There are 4 nested groupings, the coarsest first. Each group lies inside one group of the grouping before and may be the whole of it. The rows also spread widely along 12 directions, which tell nothing about the answers.
Some rows, each with its group in each grouping after it:
24, -16, -10, 33, 44, -21, -15, -14, 9, -49, 16, -43, -34, -3, -22, -4, -31, 13, 13, -1, -17, -7  K_766 K_849 K_407 noko
19, 6, -23, -19, 13, -10, -9, 18, 32, 6, -33, -23, 0, -37, 6, 4, -10, 1, -3, 0, -9, -19  K_251 K_10 K_721 Vedev
-4, -21, -12, 3, 2, 33, -27, 17, 10, -15, -37, -16, 23, -3, 11, -39, -2, -57, -21, -6, 29, 22  K_766 K_474 K_580 kub
-19, 22, 47, -26, 4, -44, 28, 19, -3, 32, 14, -17, -11, -16, -12, 44, 44, 22, -13, 14, -22, -30  K_766 K_474 K_580 mulin
12, -17, -35, 14, 7, -25, 12, -13, 27, 17, 19, 20, 5, -46, -41, 20, -19, -4, -25, 16, -3, -18  K_61 K_235 K_104 Beb
29, 19, -14, -54, -38, -28, 4, 9, -5, 5, 3, 22, -8, -26, -2, 55, -22, 40, -25, -11, -19, 1  K_354 K_710 K_938 bisu
13, -32, -20, 18, -16, 5, 7, 0, -71, 35, -24, 44, -9, -19, -7, 29, 2, -3, -18, -24, -11, 6  K_61 K_235 K_428 labun
36, 36, -41, -60, 5, 2, -8, 6, -13, 10, -11, 42, -5, -3, 2, 81, -58, 43, 14, 3, -35, 23  K_251 K_720 K_172 fute
10, -2, 6, -62, -58, -15, 27, 39, -37, 25, -34, 15, -35, 11, 13, 8, 32, 28, 28, -33, 11, 4  K_251 K_10 K_721 poz
26, -9, -14, -1, -75, 18, 21, -10, -9, -22, 10, 2, -39, 27, -15, -17, 6, 8, 3, -30, 31, 23  K_354 K_813 K_692 Kep
28, -15, -7, 8, 1, 21, -10, 7, -10, -6, -49, -6, -3, 13, -21, -19, 16, 0, 35, -31, 27, 25  K_61 K_57 K_350 sises
22, 31, -18, -49, 22, 15, -53, -7, 19, -34, -20, -2, 35, 4, 47, 28, -47, 11, -4, -3, -19, 17  K_251 K_69 K_898 vil
11, 45, 10, -14, -26, -3, 13, -20, -13, 21, 3, 2, -12, -3, 8, 65, 20, 36, -21, 10, -12, -14  K_61 K_57 K_458 sanef
11, -37, 23, -1, -4, -5, -12, 4, -3, -48, -15, -32, -15, 13, 8, -52, 8, -1, 12, -48, 16, 1  K_61 K_57 K_350 Vesi
38, 26, -23, -5, -6, 16, -7, -1, -33, -7, -25, -13, -44, 21, -7, 33, -15, 21, 24, -1, 0, 14  K_251 K_720 K_172 tofud
22, 12, 20, -22, 10, 39, 5, -19, 8, -42, 21, -10, -9, 47, -31, 34, -18, 5, -1, -9, 12, 43  K_251 K_720 K_267 Ragol
5, -12, -42, 33, -6, -23, -19, -11, 23, 24, -12, 1, 35, -57, -19, -18, 7, -28, -18, 29, 24, -25  K_766 K_849 K_660 Biti
-19, -14, 19, 18, -6, 10, 18, -9, 21, -18, 33, -5, -11, 55, 2, -52, 8, 8, 48, -13, 6, 16  K_354 K_813 K_516 fuvid
-4, 26, 35, -27, -51, -29, -12, -29, 13, -17, 29, -9, 20, 1, 19, 5, 42, 25, -19, 1, 10, -26  K_61 K_235 K_104 Beb
-4, -27, 24, -15, 13, 60, 14, 15, -12, -28, -10, -9, -10, 49, 4, -8, -6, -37, -16, -36, 10, 49  K_251 K_10 K_721 Vedev
-11, 3, 5, 16, -44, -2, -4, -37, -48, -1, 32, 25, -5, 28, 26, 1, 13, 21, 6, -5, -3, 0  K_61 K_235 K_104 Beb
-19, 28, -4, -53, -13, 13, 13, 40, 16, 25, -13, 21, -4, 8, 27, 46, -7, -10, -31, 15, -12, 5  K_61 K_235 K_104 Beb
20, 17, -39, 8, -33, 32, 2, -32, 22, 14, 9, 22, 15, -22, -17, 17, -10, -2, -17, 8, 9, 16  K_766 K_474 K_580 kub
-32, 2, 23, -23, -41, -20, 14, 3, -8, 5, 36, 22, 10, 34, 26, -14, 15, 3, 5, 3, 8, 4  K_354 K_813 K_692 Kep
-19, -9, 22, 13, -11, 23, 25, -7, 6, -25, 32, -19, -22, 64, -26, -11, 17, -41, -6, 20, 51, 29  K_251 K_69 K_898 vil
6, -39, 26, -5, -9, -26, 22, 22, -31, -12, -3, -14, -52, 23, -15, -27, 26, 30, 43, -46, -2, -4  K_61 K_235 K_104 Beb
8, 25, -30, 6, 12, 15, -11, 0, 17, 51, -28, 22, 23, -37, 11, 30, 4, 12, -4, 6, -31, -19  K_61 K_235 K_104 Beb
25, 10, -15, 3, -13, -4, -3, -2, 0, 13, -33, -3, -11, -7, -16, 3, 18, 21, 30, -7, 13, -4  K_61 K_57 K_350 Vesi
12, 2, -14, -20, -19, -21, 15, 3, 49, 5, 8, 13, 17, 5, -51, -4, 5, -5, 20, 23, 41, 17  K_354 K_813 K_516 fuvid
-1, -11, -16, -14, -8, -4, 22, 25, -11, 42, -13, 31, -6, -9, 1, 2, 3, 17, 29, -20, -15, -8  K_251 K_720 K_172 fute
-3, 32, 6, -10, -16, -22, -8, -38, 36, -24, 42, -15, 2, -14, 32, 21, -12, 31, -30, 9, -23, -34  K_61 K_57 K_350 Vesi
24, -3, -32, 40, 11, 12, 13, 22, -11, 28, -41, -22, -48, -11, -16, 8, 0, 0, 12, -2, -13, -8  K_354 K_813 K_516 fuvid
-46, 8, 12, -1, -8, -7, -11, -15, -45, 7, 30, 44, 29, 63, 18, 15, 3, -34, -1, 56, 26, 28  K_61 K_235 K_428 labun
15, 0, -25, 51, 25, 12, -14, 10, 19, 0, -37, -63, -30, -39, -14, -6, 4, -36, -32, 20, 4, -23  K_766 K_474 K_580 kub
0, 25, -8, -4, -16, 22, -19, -11, 31, -17, -1, -22, 5, 12, 30, -19, -3, -10, -5, 8, 11, -8  K_251 K_720 K_172 tofud

New rows. What belongs after each?
15, 19, 1, -8, -24, 34, -5, -49, 7, 3, 17, 43, 54, 8, -16, 32, 10, 7, -10, -7, 16, 33  K_61 K_57 K_350 sises
8, -9, 9, -37, 2, -36, 13, 16, -17, 20, -1, 22, 5, -5, -25, 23, 11, 25, 28, -11, -3, -3  K_251 K_720 K_172 fute
-17, -8, 25, -7, 27, 3, -15, -9, 60, -27, 24, -26, 39, -3, 11, -37, 1, -24, -16, -5, 3, -17  K_251 K_720 K_172 tofud
-17, -29, 15, -35, -32, 19, 23, 27, -10, 7, -10, 12, -10, 21, 37, -38, 13, -2, 14, -51, -3, 8  K_251 K_10 K_721 poz
6, 33, -23, 18, -9, 37, -28, -21, 27, 12, -17, -12, 21, -16, 35, -11, 4, 6, 2, 3, -17, -8  K_766 K_474 K_580 kub
13, -7, 6, -7, 51, -16, -14, 20, -31, 1, -29, -3, -11, 2, -19, 39, -8, 1, 6, 6, -17, 7  K_61 K_235 K_428 labun
-19, 20, -1, 1, 42, -22, -1, 20, 37, 17, 4, -24, 1, -20, 9, 18, -3, -3, -9, 34, -26, -28  K_766 K_849 K_660 Biti
1, 19, 6, -32, 4, -49, -36, 4, 28, -20, 2, -11, 36, 1, -4, 0, -5, -4, 1, 42, 22, -2  K_354 K_710 K_938 bisu
28, -11, 1, 5, -11, 22, 14, -12, -16, 5, -7, -1, -6, -8, -32, 32, 13, -7, -27, -22, 13, 13  K_251 K_69 K_898 vil
2, -29, 35, 1, -10, 10, -1, -2, -27, -46, 5, -27, -29, 21, 8, -6, 11, -15, -36, -35, 2, 5  K_61 K_235 K_428 labun
4, 15, -1, 15, 22, 7, -20, 0, 15, 0, -21, -21, 3, 15, -7, -6, 16, -4, 22, 18, 8, -1  K_61 K_235 K_104 Beb
-4, 15, 6, 0, -3, 56, -27, -20, -1, -20, 0, -4, 32, 4, 37, 14, -12, -34, -57, -6, -8, 24  K_766 K_474 K_580 kub
18, -20, -12, -17, 12, 46, 17, 27, 29, -14, -17, -5, -17, 17, -30, -2, -23, -28, -4, -25, 15, 33  K_251 K_720 K_172 fute
11, 14, -34, -29, -13, -25, -21, 6, -3, -8, -9, 19, 13, 10, 0, 19, -33, -10, 3, 38, 24, 24  K_354 K_813 K_516 fuvid
-1, -36, 8, 19, 46, 22, 15, 30, -43, -14, -18, -19, -53, 40, -17, -13, -14, -9, 37, -24, -12, 35  K_766 K_474 K_580 kub
-15, 37, -12, -13, 9, -18, -10, -19, 74, 4, 35, -5, 24, -1, 27, -24, -11, 33, 44, 23, -21, -34  K_251 K_720 K_172 tofud
-10, -41, 22, -6, 21, 8, -8, 7, -28, -2, -5, 14, 34, -20, 9, -6, -1, -28, -35, -36, -14, 14  K_766 K_474 K_580 kub
17, 38, -37, 15, -18, -1, -19, -35, 69, 3, 0, -29, 17, -31, 11, -14, 3, 15, 4, 26, 4, -36  K_251 K_10 K_721 Vedev
5, 27, 10, 31, 25, 3, -37, 5, 32, 15, -49, -47, 28, -11, 10, -34, 55, 4, 40, 6, 3, -26  K_766 K_849 K_407 noko
-12, -1, 18, -14, -10, 28, 1, -2, -10, -13, 7, 9, 12, 45, -7, -8, 9, -20, 10, 1, 26, 45  K_766 K_474 K_580 kub
-36, -8, 24, -5, -9, 20, 48, 0, 26, 34, 44, 27, 24, -9, -24, 24, 20, -40, -61, 9, 7, 10  K_766 K_474 K_580 kub
23, 47, -1, 6, -8, 25, -22, -36, 10, -29, 7, -34, -11, 13, 1, 32, -7, 18, -9, 16, -8, 11  K_766 K_474 K_580 mulin
-25, -3, 23, -27, -19, -9, 0, -8, -12, -12, 22, 28, 30, 29, 7, 8, 4, -27, -23, 14, 31, 22  K_61 K_57 K_350 Vesi
-33, -32, 10, -4, 10, 9, 8, -3, 9, 1, 30, 25, 25, 2, 25, -39, -17, -2, 12, -32, -28, 8  K_766 K_474 K_580 mulin
-9, -26, -9, -42, -20, -34, 12, 34, 25, -11, 7, 6, -8, -28, 13, -8, -19, -10, -29, -16, -2, -10  K_766 K_849 K_407 noko
-7, -34, 48, 20, 23, -4, 16, 2, -50, -3, 19, -9, -5, 11, -28, 27, 16, -25, -50, -14, -7, 11  K_354 K_710 K_938 bisu
31, -1, -62, 17, -27, -14, 5, -45, -14, 20, 19, 38, -4, -31, -14, 21, -34, 38, 20, 2, -14, -5  K_251 K_10 K_721 Vedev
34, 14, -12, 22, 42, -51, -73, -34, -48, -49, -23, -29, -2, 19, 4, 2, -22, 33, 62, 29, 4, 0  K_61 K_57 K_350 Vesi
-30, -2, -9, 9, 19, -5, -10, 7, -41, -8, 11, 12, -10, 32, 15, 38, -31, -54, -49, 55, 8, 17  K_61 K_235 K_428 labun
-6, 8, -9, -29, -15, -35, 2, 14, 51, 5, 4, -11, -1, -26, 11, -30, 5, 29, 34, -4, -8, -27  K_766 K_474 K_580 kub
-48, 23, 8, 13, 30, 16, 36, -1, 47, 44, 54, 24, 13, 23, 19, 12, -8, 6, 7, 22, -50, -10  K_354 K_813 K_692 Kep
-2, 0, -38, 6, -33, 30, 18, 6, 5, 7, -2, 12, -42, 27, 7, -32, -19, 17, 51, -13, -1, 22  K_766 K_474 K_580 mulin
-9, -11, -17, 4, -14, -48, 13, 12, 1, 10, 2, -7, -27, -26, 2, 0, -4, -7, -16, 18, 8, -34  K_61 K_57 K_350 Vesi
2, -2, 2, 18, 7, -12, -5, -8, -23, -15, -6, -29, -32, -6, 19, 15, -8, 1, -27, 1, -10, -21  K_61 K_57 K_458 sanef
6, -10, 22, 25, 41, -2, -2, -31, 36, -26, 37, -39, 5, -13, -8, 0, -4, 7, -15, -10, -24, -24  K_251 K_69 K_898 vil
-48, -14, 2, -3, 26, 30, 16, 3, -16, 21, 28, 41, 20, 41, 32, 5, -29, -40, -12, 16, -15, 27  K_251 K_10 K_721 poz
30, 2, -13, 32, 9, 69, 10, -32, 2, 10, -2, 14, 0, 24, -35, -6, 4, 30, 57, -35, -12, 44  K_766 K_474 K_580 kub
-34, -18, 26, 9, 10, -6, 53, 17, 4, 31, 32, 0, -22, 17, -13, 5, 25, -11, -2, 2, -3, -13  K_251 K_69 K_898 vil
-21, 9, 5, 2, -39, -12, 1, -8, -22, -28, 16, -22, -40, 28, 40, 3, -7, -17, -38, 23, 21, -10  K_61 K_57 K_458 sanef
11, 37, -37, -8, -1, 12, -10, 0, 6, 30, -7, 22, 4, -11, 23, 38, -33, 25, -3, 11, -39, 0  K_354 K_710 K_938 bisu
-10, 13, 11, 20, -11, 8, 9, -28, -30, 35, 11, 28, 21, 6, -3, 36, 27, 1, -15, 9, 2, 3  K_61 K_57 K_350 sises
-13, -10, -2, -15, -3, -26, -11, -1, -3, 14, 2, 17, 23, 2, 28, -24, 5, 16, 39, -7, -3, -12  K_251 K_69 K_898 vil
-56, -4, 37, -50, -8, -46, 12, 7, -3, -7, 60, 31, 13, 31, 41, 9, -9, 4, -15, 16, -16, -8  K_61 K_235 K_104 Beb
-12, -13, -12, 5, -28, 28, -6, 16, -5, 18, -29, -2, 8, -20, 35, -32, 15, -30, -24, -20, 5, -3  K_766 K_474 K_580 kub
-12, 12, -19, -15, 16, -37, 5, -1, 16, 18, 31, 14, 1, -20, 12, 22, -30, 14, 0, 26, -26, -29  K_251 K_720 K_172 tofud
28, -35, -35, 11, 40, -16, -42, -15, -30, -30, -13, 7, 15, -7, -9, -21, -50, -4, 32, -10, 2, 13  K_251 K_720 K_172 tofud
-2, -15, 32, -42, 36, -28, -9, 14, 25, -47, 9, -30, 0, 37, -6, -24, -7, 7, 42, -4, 8, 11  K_251 K_10 K_721 poz
-4, -21, 32, -11, 42, -4, -3, 5, -19, -28, 13, -14, -8, 32, 0, -5, -14, 10, 22, -21, -13, 11  K_251 K_720 K_267 Ragol
-16, 42, 17, 1, -33, 0, -21, -35, -19, -10, 14, -12, 4, 19, 66, 19, 12, 14, -27, 18, -7, -20  K_61 K_57 K_458 sanef
7, 26, -6, -15, -18, 17, 23, -19, 15, 19, 15, 29, -4, 13, -3, 30, 2, 43, 24, -15, -17, 10  K_61 K_57 K_350 sises
-14, -9, 12, -23, 34, -32, -6, 30, -6, -3, -24, -1, 13, 18, -30, 18, 2, -44, -6, 47, 47, 19  K_61 K_57 K_458 sanef
-12, -42, 28, 28, -12, 16, 9, -19, -45, -63, 37, -30, -52, 77, 18, -52, -7, -5, 25, -36, 16, 24  K_251 K_69 K_898 vil
10, -28, -21, 5, -10, -1, -46, -4, -13, -19, -25, 10, 38, -7, 23, -49, -18, -18, 4, -18, 13, 12  K_354 K_710 K_938 bisu
-17, 24, 10, -50, -19, 11, 35, 14, -15, 38, 16, 36, -5, 12, 24, 62, -3, 11, -28, 1, -28, 7  K_251 K_10 K_721 poz
25, 16, -24, -36, -72, -17, -13, 20, -25, 15, -47, 9, -10, -22, 2, 26, 25, -2, -28, 4, 37, -4  K_61 K_235 K_104 Beb
29, -43, -26, 20, 15, 6, 15, 1, -22, -4, -12, -4, -29, -20, -38, 13, -24, -19, -20, -15, 1, 9  K_251 K_10 K_721 poz
17, -21, 6, -32, -22, -34, -21, -6, -13, -31, -3, 9, 15, -8, -7, -4, 2, 5, -5, -16, 18, 5  K_61 K_235 K_428 labun
10, -12, -43, 3, 68, -22, -13, 56, 40, 16, -54, -22, -9, -34, -18, 3, -40, -33, 3, 30, -10, -8  K_354 K_813 K_516 fuvid
-20, -8, -27, -53, 0, 30, 8, 58, 15, 10, -33, 28, -3, 22, 18, -11, -32, -36, 11, 0, 12, 44  K_766 K_474 K_580 kub
35, -21, 2, 42, 35, 21, -16, -23, -17, -49, -3, -52, -32, -13, -34, 12, -22, -12, -33, -17, -11, 12  K_766 K_474 K_580 mulin
-15, -4, -12, 7, -2, -22, -13, 6, 0, -20, 3, -19, -32, 4, 42, -17, -18, 2, -2, 8, -18, -28  K_61 K_235 K_428 labun
